The rows are grouped in 3 ways, from coarse to fine. Each group lies inside one group of the grouping before and may be the whole of it. The rows also spread widely along 10 directions, which tell nothing about the answers.
In the rows, 128 means zero.
Known rows, each followed by its group in each grouping:
[145 110 157 137 163 157 100 111  75 128 127 127 138 142  92 117 172 128
 160 125 122  96 117 145 109 129 121 120 128 116 119  95 131 143 120]	q_502 q_795 q_591
[139 125 125 110 152 155 137 127 118 125 131 116  99 123 105 128 149 127
 151 125 128 116 120 143 126 106 131 150 126 133 149 165 135 116 135]	q_387 q_28 q_749
[ 95 145 132  98 115 176 133 121 115 118 160 127 126 136 119 138 146 106
 123  86 154  90 172 157 115 100 133 131 137 142 139 144 124 136 133]	q_387 q_447 q_503
[147 113 149 132 165 179 141  98  76 119 117 139 134 136  70 132 184  96
 130  94 118  92 148 141 115 126 132 105 115 132 134 124 123 151 121]	q_502 q_424 q_522
[124 139 129 118 139 140 106 137 129 132 152 105 105 126 132 110 124 148
 150 144 131 101 123 148 111 115 119 142 145 131 136 133 127 115 135]	q_387 q_447 q_633
[176 105 137 135 193 156 109 130  88 133 115 112 103 111  90 104 156 138
 168 152  97  93  93 136 123 135 117 134 129 129 140 121 136 125 128]	q_502 q_753 q_884
[124 102 101 124 145 168 162  82 130 148 141 140  93 132 105 146 144 109
 112 132 156 135 107 134 149 136 142 144 106 100 143 148 107 162 120]	q_387 q_492 q_256
[138 123 114 134 174 153 155 138 149 130 126 101 106 117  92 146 133  96
 135 155 123 110 111 131 121 141 119 156  92 143 166 135 107 139 122]	q_502 q_753 q_182
[115 110 127 148 147 139 155 118 138 144 153 122  89 162 150 119 142 117
 128 144 161 140  95 136 131 145 128 146 130 106 135 140 104 127 117]	q_387 q_28 q_521
[195 113 155 134 189 147  95 119 116 173 131 102  81  90  91  68 144 152
 142 145 115  85 122  99 106 126 131 111 144 159 111 124 123 103 129]	q_502 q_793 q_98
[168 100 153 148 168 155 109 102  81 151 134 122 108 135  96  91 171 135
 150 137 132 105 110 114 120 136 133 113 134 127 112 103 124 128 121]	q_502 q_753 q_87
[124 120 116  93 149 163  68 130 121 139 147 114 129 103 104 131 128 144
 172 156 148 100 115 138 113 120 126 183 136 132 138 106 137 147 125]	q_502 q_793 q_248
[168 160 136  83 156 120 111 111 161 155 117  98 111  92  65 125 121 154
 132 137 115 113 144 130  83  81 126 136  86 156 121 151 138 118 141]	q_387 q_492 q_525
[ 79 144 138 128 127 160 110 159 110 106 163 115 135 158 170 112 125 125
 141 104 138  77 151 183  99 124 104 133 179 126 142 120 123 128 126]	q_387 q_28 q_236
[144 141 144 119 179 193  98 140 102 167 155 103 125  97  58 146 146  89
 123 102 109  58 168 112  95 139 152 121 122 190 149  98 110 146 119]	q_387 q_28 q_521
[148 106 145 176 176 156 104 167  95 165 178  96  81 142 169  74 138 133
 179 165 131  95  74 121 130 180 134 148 184 130 145  96 109  98 130]	q_387 q_492 q_525
[114 128 121 117 144 145 115 118 148 137 141 114 131 133 109 141 126 119
 129 146 152 114 128 143 105 128 116 153 106 127 131 108 115 152 117]	q_502 q_753 q_884
[122 158 104 143  98 139 114 111 108 116 132 103 119 130  91 119 117 145
 124 129 115 102 156 145 109 102 134 106 126 139 153 107 115 134 134]	q_387 q_28 q_749
[142 106 117 131 158 159 128 121 149 153 153 115  75 109 140  99 120 135
 142 159 157 111 102 115 143 143 128 156 147 127 133 145 109 117 121]	q_502 q_795 q_591
[108 143 119 118 146 166 119 132 129 138 155 112 119 121 106 144 122 111
 119 125 127  84 147 149 110 132 123 133 126 143 148 114 111 151 123]	q_387 q_447 q_503
[121 136 100 181 113 182 132 149 114 135 174  88  89 119 135  96 110 102
 128 143 139  74 148 108 141 160 148 122 163 172 176  93  81 114 128]	q_502 q_753 q_87
[139 132 107 141 147 132 108 115 132 127 121 106 122 120  88 133 121 139
 150 176 119 121 109 133 111 135 120 146 104 125 148  98 116 144 122]	q_502 q_424 q_522
[140 112 163 138 165 113 121 118 135 136 127 118 112 156 146  83 147 151
 139 144 145 120 106 153  91 123  94 124 138 103 101 129 125 118 121]	q_502 q_793 q_248
[130 119 160 154 127 161 150 150  92 118 164 106 109 166 150  94 183  93
 171 112 165 111 123 128 129 127 146 145 150 150 147 133 119  83 139]	q_502 q_753 q_884
[126 106 156 134 158 133 136 137 130 128 144 118 111 161 160  99 161 125
 162 141 164 128  95 149 111 130 109 159 140 111 125 141 125 109 125]	q_502 q_793 q_248
[128 116 155 158 167 149 107 158 107 156 173 102 114 156 151 106 150 116
 167 148 140 103  93 133 110 164 132 151 153 132 138  93 111 116 128]	q_387 q_492 q_256
[148 141 132 123 168 126 109 157 141 146 142  85 102 116 106 129 128 135
 171 175 117 115  93 129 105 131 123 168 110 148 152 124 128 108 136]	q_387 q_447 q_503
[119 117 158  82 155 150 155  90 133 122 118 144 154 158  82 167 188  90
 122  93 166 134 140 158  97  93 118 148  69 114 109 153 136 158 118]	q_502 q_753 q_884
[137 146 132 104 133 125 100 138 132 135 140  94 118 125 100 130 140 144
 180 154 140 132 110 130 102  99 136 176 111 143 141 133 144 105 139]	q_387 q_28 q_236
[113 130 111 109 149 139 136 133 154 136 145 106 112 131 106 170 135 110
 155 167 148 141  90 140 123 132 128 188  85 122 159 134 121 141 127]	q_387 q_447 q_503

New rows. What belongs after each?
[143 139 123 140 116 148 167 103 154 136 144 109  73 121 126  76 124 125
  93 112 155 100 168 114 125 104 132  99 137 158 129 168  99  99 133]	q_502 q_753 q_182
[136 153 144 162 150 114 140 156 139 136 142  80 111 149 112 124 134 113
 143 158 115 116 113 135  93 139 121 129 101 151 155 108 105 106 134]	q_387 q_447 q_503
[ 96 121 130 112 136 167 138 136 153 133 166 118 117 141 153 128 135 101
 134 125 180 109 137 138 121 129 123 167 138 137 135 141 112 129 121]	q_502 q_753 q_87
[132 134 126 119 114 130 145 101 114 114 130 118 111 148  96 134 163 132
 151 134 144 144 115 144 125  94 139 140  98 114 141 148 133 121 139]	q_387 q_447 q_633
[127 109 150 155 124 158 137 149  67 100 153 115 113 174 158  87 187 115
 194 124 154 115 100 147 139 125 135 150 164 121 149 128 134  89 140]	q_502 q_753 q_884
[201 148 145 201 118 122 153 114  79 123 110  79  82 130  70  57 166 134
 140 134  96 104 140  98 111 110 152  64 117 173 155 113 106  72 149]	q_502 q_793 q_248
[121 132 155 116 155 142 132 124 135 146 150 119 127 151 126 128 149 114
 131 117 149 115 128 151  95 123 121 139 118 125 121 131 119 131 126]	q_387 q_492 q_525
[122 122 157 156 131 161 141 145  89 119 159 106 132 170 122 119 186  81
 168 117 159 110 125 128 117 135 145 146 126 149 152 106 115 111 131]	q_502 q_753 q_182
[109 120 117  91 175 188  63 163 112 147 168 112 129 102 116 154 123 126
 177 147 131  80 112 145 117 142 128 195 155 141 155 106 135 150 121]	q_387 q_28 q_749
[119 118 112  88 136 119 139 110 169 141 138 116 107 141 112 164 147 129
 169 171 182 185  72 131 127 108 137 215  76 102 138 163 137 128 127]	q_387 q_28 q_236
[146 127 141 143 155 171 120 113  84 139 131 111 146 132  46 156 176  83
 138 121 122  96 140 121 105 136 146 123  85 156 148  78 113 158 120]	q_502 q_753 q_884
[124 160 111 103 170 136 172 175 190  96 109  80 122 104  91 168 117  89
 144 150 107 107 132 159  98 106  98 181  71 166 191 176 122 117 136]	q_502 q_753 q_182
[123 156 112  85  98 157 147 151 123  91 141 102  93 114 127 115 143 130
 176 109 144 117 150 147 136  62 148 173 143 161 173 204 150  71 160]	q_387 q_28 q_521
[109 114 155  81 154 169 105 106 100 135 147 147 137 148 120 132 168 127
 140  89 159 106 141 161 106 102 125 145 143 111 103 141 145 149 119]	q_387 q_28 q_521
[125 122 126 103 167 171 101 157 134 135 155 104 116 107 124 125 130 118
 168 146 140  87 119 135 118 131 121 182 143 151 150 130 130 125 128]	q_502 q_753 q_182
[128 117 142 119 155 175 100 117 113 141 151 127 118 119 123 104 137 129
 132 114 142  75 146 141 115 128 119 124 157 134 116 118 118 139 119]	q_502 q_795 q_591
[126 128 148 109 147 138 126 136 147 123 140 112 120 136 134 116 143 128
 160 135 155 118 120 147 108 108 113 163 125 130 125 148 131 108 130]	q_502 q_795 q_591
[128 164 154 100 144 148 110 204 143 113 153  66 143 114 104 144 152  89
 204 137 141  98 138 132  83 101 138 206 108 203 181 133 138  79 152]	q_502 q_793 q_248
[121 125 119 128 143 151  78 116 135 156 154 110 122 116 112 115 112 142
 132 157 150  95 130 128 102 138 122 144 136 134 126  82 109 154 115]	q_502 q_793 q_248
[101 129 116  87 164 156  86 136 159 155 155 114 132 116 109 167 112 126
 142 153 148 111 117 147 101 130 118 188 116 129 136 116 125 162 115]	q_387 q_28 q_749
[152 144 101 130 117 120 135  94 116 114 107 113  97 121  97 101 122 171
 136 144 106 125 121 157 123  90 122 111 117 108 142 146 131 123 144]	q_387 q_492 q_525
[ 85 158 106  72 128 182  94 106 138 137 151 125 158 103  59 195 115 103
 100 106 136  78 186 157  93 108 129 143  95 150 143 101 119 196 117]	q_387 q_447 q_503
[116 142 133 138  88 144  95 122  83 127 161 106 132 159 110 118 157 133
 171 128 157 124 132 129 114 107 157 143 136 137 140  93 128 116 137]	q_387 q_28 q_749
[157 119 153 144 146 122 154 102 105 142 125 111 108 165  82 132 192 111
 157 139 146 161  91 114 118 118 154 141  80 124 133 133 124 113 130]	q_387 q_28 q_521
[156  93 150 112 209 146 191 133 133 105  99 130  89 138 131 111 174 113
 150 124 120 123  87 164 130 115  91 151 116 104 138 212 139 108 129]	q_502 q_753 q_182
[172  80 150 178 117 158 142 102  40 128 153 126  65 167 155  36 202 145
 194 134 168 135  80 101 174 129 162 122 183 108 124 139 131  70 141]	q_502 q_753 q_87
[118 117  89 156 101 164 166 100  92  89 125 127  99 143 121 111 144 124
 135 130 137 117 126 152 159 117 130 120 136 106 166 139 113 135 131]	q_502 q_753 q_87
[125 135 167 124 149 128 140 137 113 127 139 111 147 174 112 143 180 101
 165 121 144 134 109 157  92 117 127 154  96 123 135 124 132 120 135]	q_387 q_492 q_525
[113 147 122 108 116 116  99 122 118  84 106 112 158 140 103 129 133 157
 165 144 122 118 129 187  87  81  94 148 111 108 141 116 147 140 135]	q_502 q_793 q_248
[100 156 146 158 149 127 127 163 151 144 165  84 134 159 125 149 125  91
 129 151 135 105 126 141  81 158 116 139 104 152 151  82  92 134 120]	q_387 q_447 q_503
[102 137 131 154 144 154 109 147 135 139 161  98 137 144 128 128 119 105
 127 145 141  86 139 138  96 155 114 136 131 147 144  74  95 146 115]	q_502 q_753 q_87
[137 127 103 145 129 136 125  97 113 131 127 120  98 130 112 106 122 156
 129 148 118 117 112 149 128 121 123 114 130 103 139 122 117 141 132]	q_387 q_492 q_256
[116 166 116 220 118 121 124 153 104 103 130  71 147 162  97 119 113 108
 125 162  87  82 140 150  84 159 109  86 111 151 180  32  81 142 123]	q_502 q_753 q_182
[127 117 106 169 115 173 138 138  84 116 156 103 105 143 115 123 157  96
 171 150 147 113 105 121 153 148 155 155 132 140 180 100 108 120 132]	q_502 q_753 q_884
[133 130 119 172 121 156 106 130  83 123 149 100 115 137 113  94 136 130
 154 147 124  89 126 127 123 140 135 118 150 141 155  79 109 126 129]	q_502 q_753 q_182
[119 140 128 143 133 194 120 121  85 144 167 117 114 122  95 127 141  97
 108  96 125  60 172 130 120 141 146  96 146 161 150  97  99 150 124]	q_387 q_447 q_503
[ 90 168 139 137 116 132 199 165 130  55 123 104 124 171 153 124 145 100
 124  89 109  98 163 206 100  88  92 111 128 133 174 185 121  95 147]	q_387 q_447 q_633
[131 123 137 164 126 158 135 126  77 127 159 115  89 152 143  84 154 131
 145 122 131  96 122 139 136 136 135 105 167 125 142 120 114 108 134]	q_387 q_447 q_503
[137 158  99  55 139 143 123 136 130  77  91 114 109  85  93 129 119 170
 164 119  90 100 144 186 117  44 104 160 127 133 162 211 172 108 153]	q_387 q_28 q_521
[107 125 154  80 176 143 136 153 162 136 148 117 124 144 139 152 152 106
 156 125 161 129 111 156 100 114 114 193 113 130 132 170 137 120 125]	q_387 q_28 q_521
[119  97 162 123 165 194 168 135  74 126 162 134 122 167 110 163 222  55
 168  95 161 119 104 138 140 142 157 165 112 127 157 147 124 131 126]	q_387 q_447 q_633
[144 118 131 135 191 145 105 125 133 171 144 111 110 120 108 128 122 132
 130 158 118 101 100 136 103 159 116 138 121 122 130  98 108 154 116]	q_387 q_492 q_525
[182  97 135 166 180 149 122 101  80 146 114 115  96 126  81  95 161 139
 148 158 104 107  90 116 130 149 127 106 122 120 130 102 118 135 120]	q_502 q_753 q_87
[121 102 168 146 153 136 148 126 116 119 146 133 113 182 179  85 170 123
 153 123 165 127 107 154 115 135 106 135 159  99 110 144 122 105 123]	q_502 q_424 q_522
[161 136 127 142 100 193 162 106  88 134 151 104  93 109  58 117 185  73
 136  92 156 101 172  81 145 102 195 119 110 194 170 140 106 101 145]	q_502 q_793 q_98
[127 116 146  65 185 169 116 105 123 149 128 139 142 122  63 181 172 103
 137 106 142 117 130 144 101 108 132 167  85 128 122 145 141 168 115]	q_387 q_28 q_521
[144 135 133 107 177 145 141 158 165 134 128  90 112 103  92 146 141  99
 157 152 131 112 116 131 104 116 122 179  89 163 163 154 121 114 133]	q_502 q_793 q_98
[133 119 136 118 201 162 100 170 168 169 164  93 106 103 131 130 113 107
 147 165 140  85 109 121 102 163 114 181 132 162 141 113 108 127 115]	q_502 q_753 q_884
[138 150 104 164 106 160 129 112  72 120 132 100 117 128  56 135 149 111
 138 126 107 100 145 123 126 123 161 105 109 153 175  91 110 137 134]	q_387 q_28 q_236
[120 151 116  99 125 115 114 163 128  86 119  91 130 135 112 146 139 147
 208 162 121 143  94 170 110  81 118 200 108 126 173 155 159  98 151]	q_387 q_28 q_749
[121 124 125 141 168 157 141 131 113 133 135 116 129 142 101 154 145  99
 137 136 115 106 109 159 112 149 120 139 106 117 159 108 110 158 122]	q_387 q_492 q_525
[145 111 122 136 194 156 117 161 135 155 152 100  69 108 150  97 114 141
 156 164 117  93  87 131 129 158 115 159 166 133 149 144 118 109 123]	q_387 q_28 q_236
[101 133 106  53 122 151 107 102 162 135 151 128 118 113 108 162 128 142
 146 141 174 137 126 149 122  86 131 193 104 115 128 162 143 148 129]	q_387 q_447 q_633
[106 113 100 133 122 147 131 111 146 130 153 119 105 142 141 122 123 128
 139 161 173 132 104 135 137 136 124 165 128 107 141 123 108 143 119]	q_502 q_753 q_182
[193  73 137 170 178 185 187  96  73 147 127 128  52 123  91  92 201  92
 143 125 135 119  89  92 170 152 162 117 126 132 155 160 106 109 127]	q_502 q_793 q_248
[109 140 128 142 138 159 142 141 110 117 149 107 124 146 106 149 149  94
 137 126 125 100 131 152 115 134 130 136 113 138 167 117 109 137 128]	q_387 q_447 q_633
[151 125 116 130 141 165 150  86 101 114 108 131 114 118  65 129 157 116
 123 116 118 106 147 134 128 112 134 108 104 131 145 137 120 145 126]	q_502 q_424 q_522
[116 125 113  87 163 181 127 132 148 132 140 115 129 102  87 169 135  93
 139 132 145  99 137 136 119 123 126 179  99 150 156 139 123 154 121]	q_502 q_753 q_87
[126 140 131 190 153 122 141 162 137 143 158  77 100 155 131 123 128 106
 140 177 120 115  94 129 107 170 124 133 114 142 166  89  86 115 125]	q_387 q_447 q_633
[104 145 123 123 137 147 102 123  89  93 120 131 148 143 129 112 118 158
 130 107  91  71 150 211  94 105  85  98 160  97 135 112 136 158 131]	q_387 q_492 q_525
[148 142 179 131 180 149 102 184 114 159 166  78 123 135 107 123 168  95
 183 132 130  96 119 111  85 137 147 166 125 187 146 109 126  87 135]	q_387 q_28 q_521
[126 154 102 111 120 149  80 143 113 121 149  96 107  99 113 110 104 164
 167 154 112  86 132 148 119 106 125 149 153 144 156 118 137 118 144]	q_387 q_447 q_503
[ 98 123 146  89 157 127 131 114 149 126 135 134 138 161 128 157 150 125
 136 131 155 137 108 176  97 112  97 161  99  92 113 145 135 154 119]	q_387 q_447 q_503
[134 116  90 203 111 186 135 125  48 111 147 103 106 137  94 116 152 100
 159 152 117  92 113 118 161 165 158 117 140 138 193  66  95 139 128]	q_502 q_753 q_87
[119 108 122  94 146 201  89 145 101 127 167 125 108 101 142 111 139 129
 185 126 156  78 124 139 146 122 135 183 181 138 145 141 139 120 131]	q_502 q_795 q_591
[114 131 144 129 182 162 150 150 144 122 132 109 137 136 112 147 139  83
 117 118 123  84 144 157  93 140  98 135 108 146 149 127 106 145 116]	q_502 q_753 q_87
[121 141 127 106 142 158 141 126 176 152 153 101 118 115  95 151 128  90
 117 132 167 113 152 111 105 121 137 160  89 168 141 134 104 133 122]	q_502 q_753 q_87
[114 132 116 143 116 142 137 143 114 115 157 105  92 148 155 106 134 133
 162 148 144 119 106 147 137 126 129 150 149 120 159 137 120 104 139]	q_387 q_447 q_503
[126 138 129  79 177 160  88 147 138 141 144 107 128  99  93 155 130 131
 157 143 118  89 124 151  99 116 117 174 116 146 143 132 139 142 128]	q_387 q_447 q_633
[130 137 120 121 122 138 109 113 102 118 131 117 109 133 115 103 135 160
 150 131 125 113 128 151 118  97 127 128 143 121 134 134 135 120 135]	q_387 q_28 q_521
[ 92 106 162 180 168 115 105 136 118 155 171 113 146 208 157 140 153 113
 148 175 156 135  65 156  90 191 103 145 120  82 117  44  96 163 101]	q_387 q_447 q_633
[133 139 128 123 159 131 129 172 100  86 118  96 119 136 118 133 153 134
 201 155  92 113  86 178 118 111 106 169 122 123 177 147 151 104 148]	q_387 q_447 q_503
[128 138 121 127 135 149 103 110 117 149 143 111 120 125  86 134 131 131
 131 136 133 106 133 129 106 124 138 131 117 137 136 102 118 147 121]	q_387 q_28 q_236
[144 119 151 129 179 150 101 141  88 108 114 116 140 131 101 119 158 133
 176 136  98  88 109 167 102 124 100 136 131 120 137 111 140 133 127]	q_502 q_795 q_591
[129 139 121 102 152 148 132 112 141 142 132 116 126 121  82 158 136 116
 130 132 132 118 129 146 106 115 130 150  89 130 143 132 122 151 127]	q_387 q_492 q_525
[129 131 191 117 185 119 161 175 149 132 143  98 123 173 143 132 183  89
 170 120 150 137 102 147  83 118 117 175 104 145 134 169 132  82 134]	q_387 q_28 q_521
[150 112 145 111 165 150 105 131 129 156 147 104 116 118  92 132 166 114
 178 156 160 128  97 108 114 126 145 183 103 146 135 121 130 120 128]	q_502 q_793 q_98
[126 119 175 105 165 128  83 158 117 122 145 108 149 154 140 117 167 137
 213 151 153 123  88 156  92 115 107 191 133 120 116 117 153 104 132]	q_502 q_795 q_591
[134 124 136 135 177 143 146 137 117 124 122 112 114 142 107 139 152 112
 143 133 110 112 105 156 108 134 112 138 112 122 151 138 123 133 123]	q_387 q_28 q_236
[129 159 139 137 132 130 150 167 134 108 144  83 108 139 122 123 143 112
 160 137 119 110 128 147 106 109 127 147 115 160 170 150 122  85 147]	q_387 q_447 q_633
[137 113 112 135 132 160  96 101  61 105 114 127 135 127  81 121 159 145
 166 140 113 102 114 157 129 112 125 126 130 104 148  96 138 156 128]	q_502 q_793 q_98
[150 112 143 124 198 177 107 164  75 128 137 111 107 116 115 116 159 124
 183 129  94  75 101 151 121 140 121 151 161 137 157 134 142 118 130]	q_387 q_28 q_236
[147 113 150 127 171 147 120 125 109 124 126 124 118 136 120 105 158 132
 160 134 128 107 115 144 111 127 112 139 138 121 124 134 133 120 126]	q_502 q_424 q_522
[119 132 165  71 203 161  95 196 178 141 165  99 114 103 176  97 113 129
 160 125 144  62 139 155  83 118  84 187 175 166 120 171 139  94 130]	q_502 q_753 q_182
[142 127 161 178 169 152 153 123 122 150 144 110 118 153 104 115 157  81
 105 118 131  95 146 116  96 162 128  93 115 154 132  99  85 130 113]	q_502 q_424 q_522
[143 108  80 129 157 183 122 142  99 134 146 107  72  93 105 133 131 127
 180 169 119 111  81 120 170 145 153 184 143 134 190 141 124 125 133]	q_387 q_28 q_521
[128 131 131 145 138 148 128 140 120 145 164  97 105 141 112 134 151 107
 155 152 145 120 106 120 122 141 147 154 115 144 154 111 109 119 130]	q_387 q_447 q_633
[ 80 112 165 140 153 185 138 150  98 125 187 138 116 177 200  97 155 100
 117  79 157  67 148 177 115 151 106 112 201 116 121 133 106 129 117]	q_387 q_447 q_633
[ 99 123 168 160 105 152 151 142 106 111 174 117 119 188 185  83 170 100
 155 101 185 111 136 146 122 126 131 130 169 129 127 130 109  89 132]	q_502 q_795 q_591
[ 98 167 136 139 121 138 151 188 115  77 144  88 127 156 148 125 139 106
 167 120 111  92 139 183 103 108 108 144 139 150 182 144 127  90 150]	q_387 q_447 q_503
[140 111 165 118 183 166 119 133 103 157 160 124 102 137 128 110 165 116
 145 114 140  93 118 135 114 138 126 133 147 134 116 136 126 122 125]	q_387 q_447 q_503
[103 128 152 118 164 137  91 151 122 136 151 110 151 159 124 150 146 120
 166 145 140 117 105 160  87 135 111 170 122 119 132  97 130 143 118]	q_387 q_28 q_749
[135  74 175 132 203 165 125  98 109 168 149 148 120 163 133 108 177 108
 121 116 163 105 103 134 109 162 110 124 137  98  84 112 113 161  98]	q_502 q_753 q_182
[124 133 131 129 150 148 113 122 123 155 153 107 127 135  81 158 146 106
 138 148 138 115 117 126 106 142 139 147  92 139 142  91 111 153 120]	q_387 q_447 q_503
[138 127 132 134 163 141 137 137 110 124 130 108 108 138 105 133 153 121
 158 146 113 116 100 148 119 129 120 143 112 124 154 132 126 124 132]	q_387 q_447 q_503
[141 107 136  85 209 195  93 115 129 149 135 148 102  80 127  94 112 147
 104 102 114  43 164 155 108 130  90 114 183 131 102 155 128 154 110]	q_502 q_424 q_522
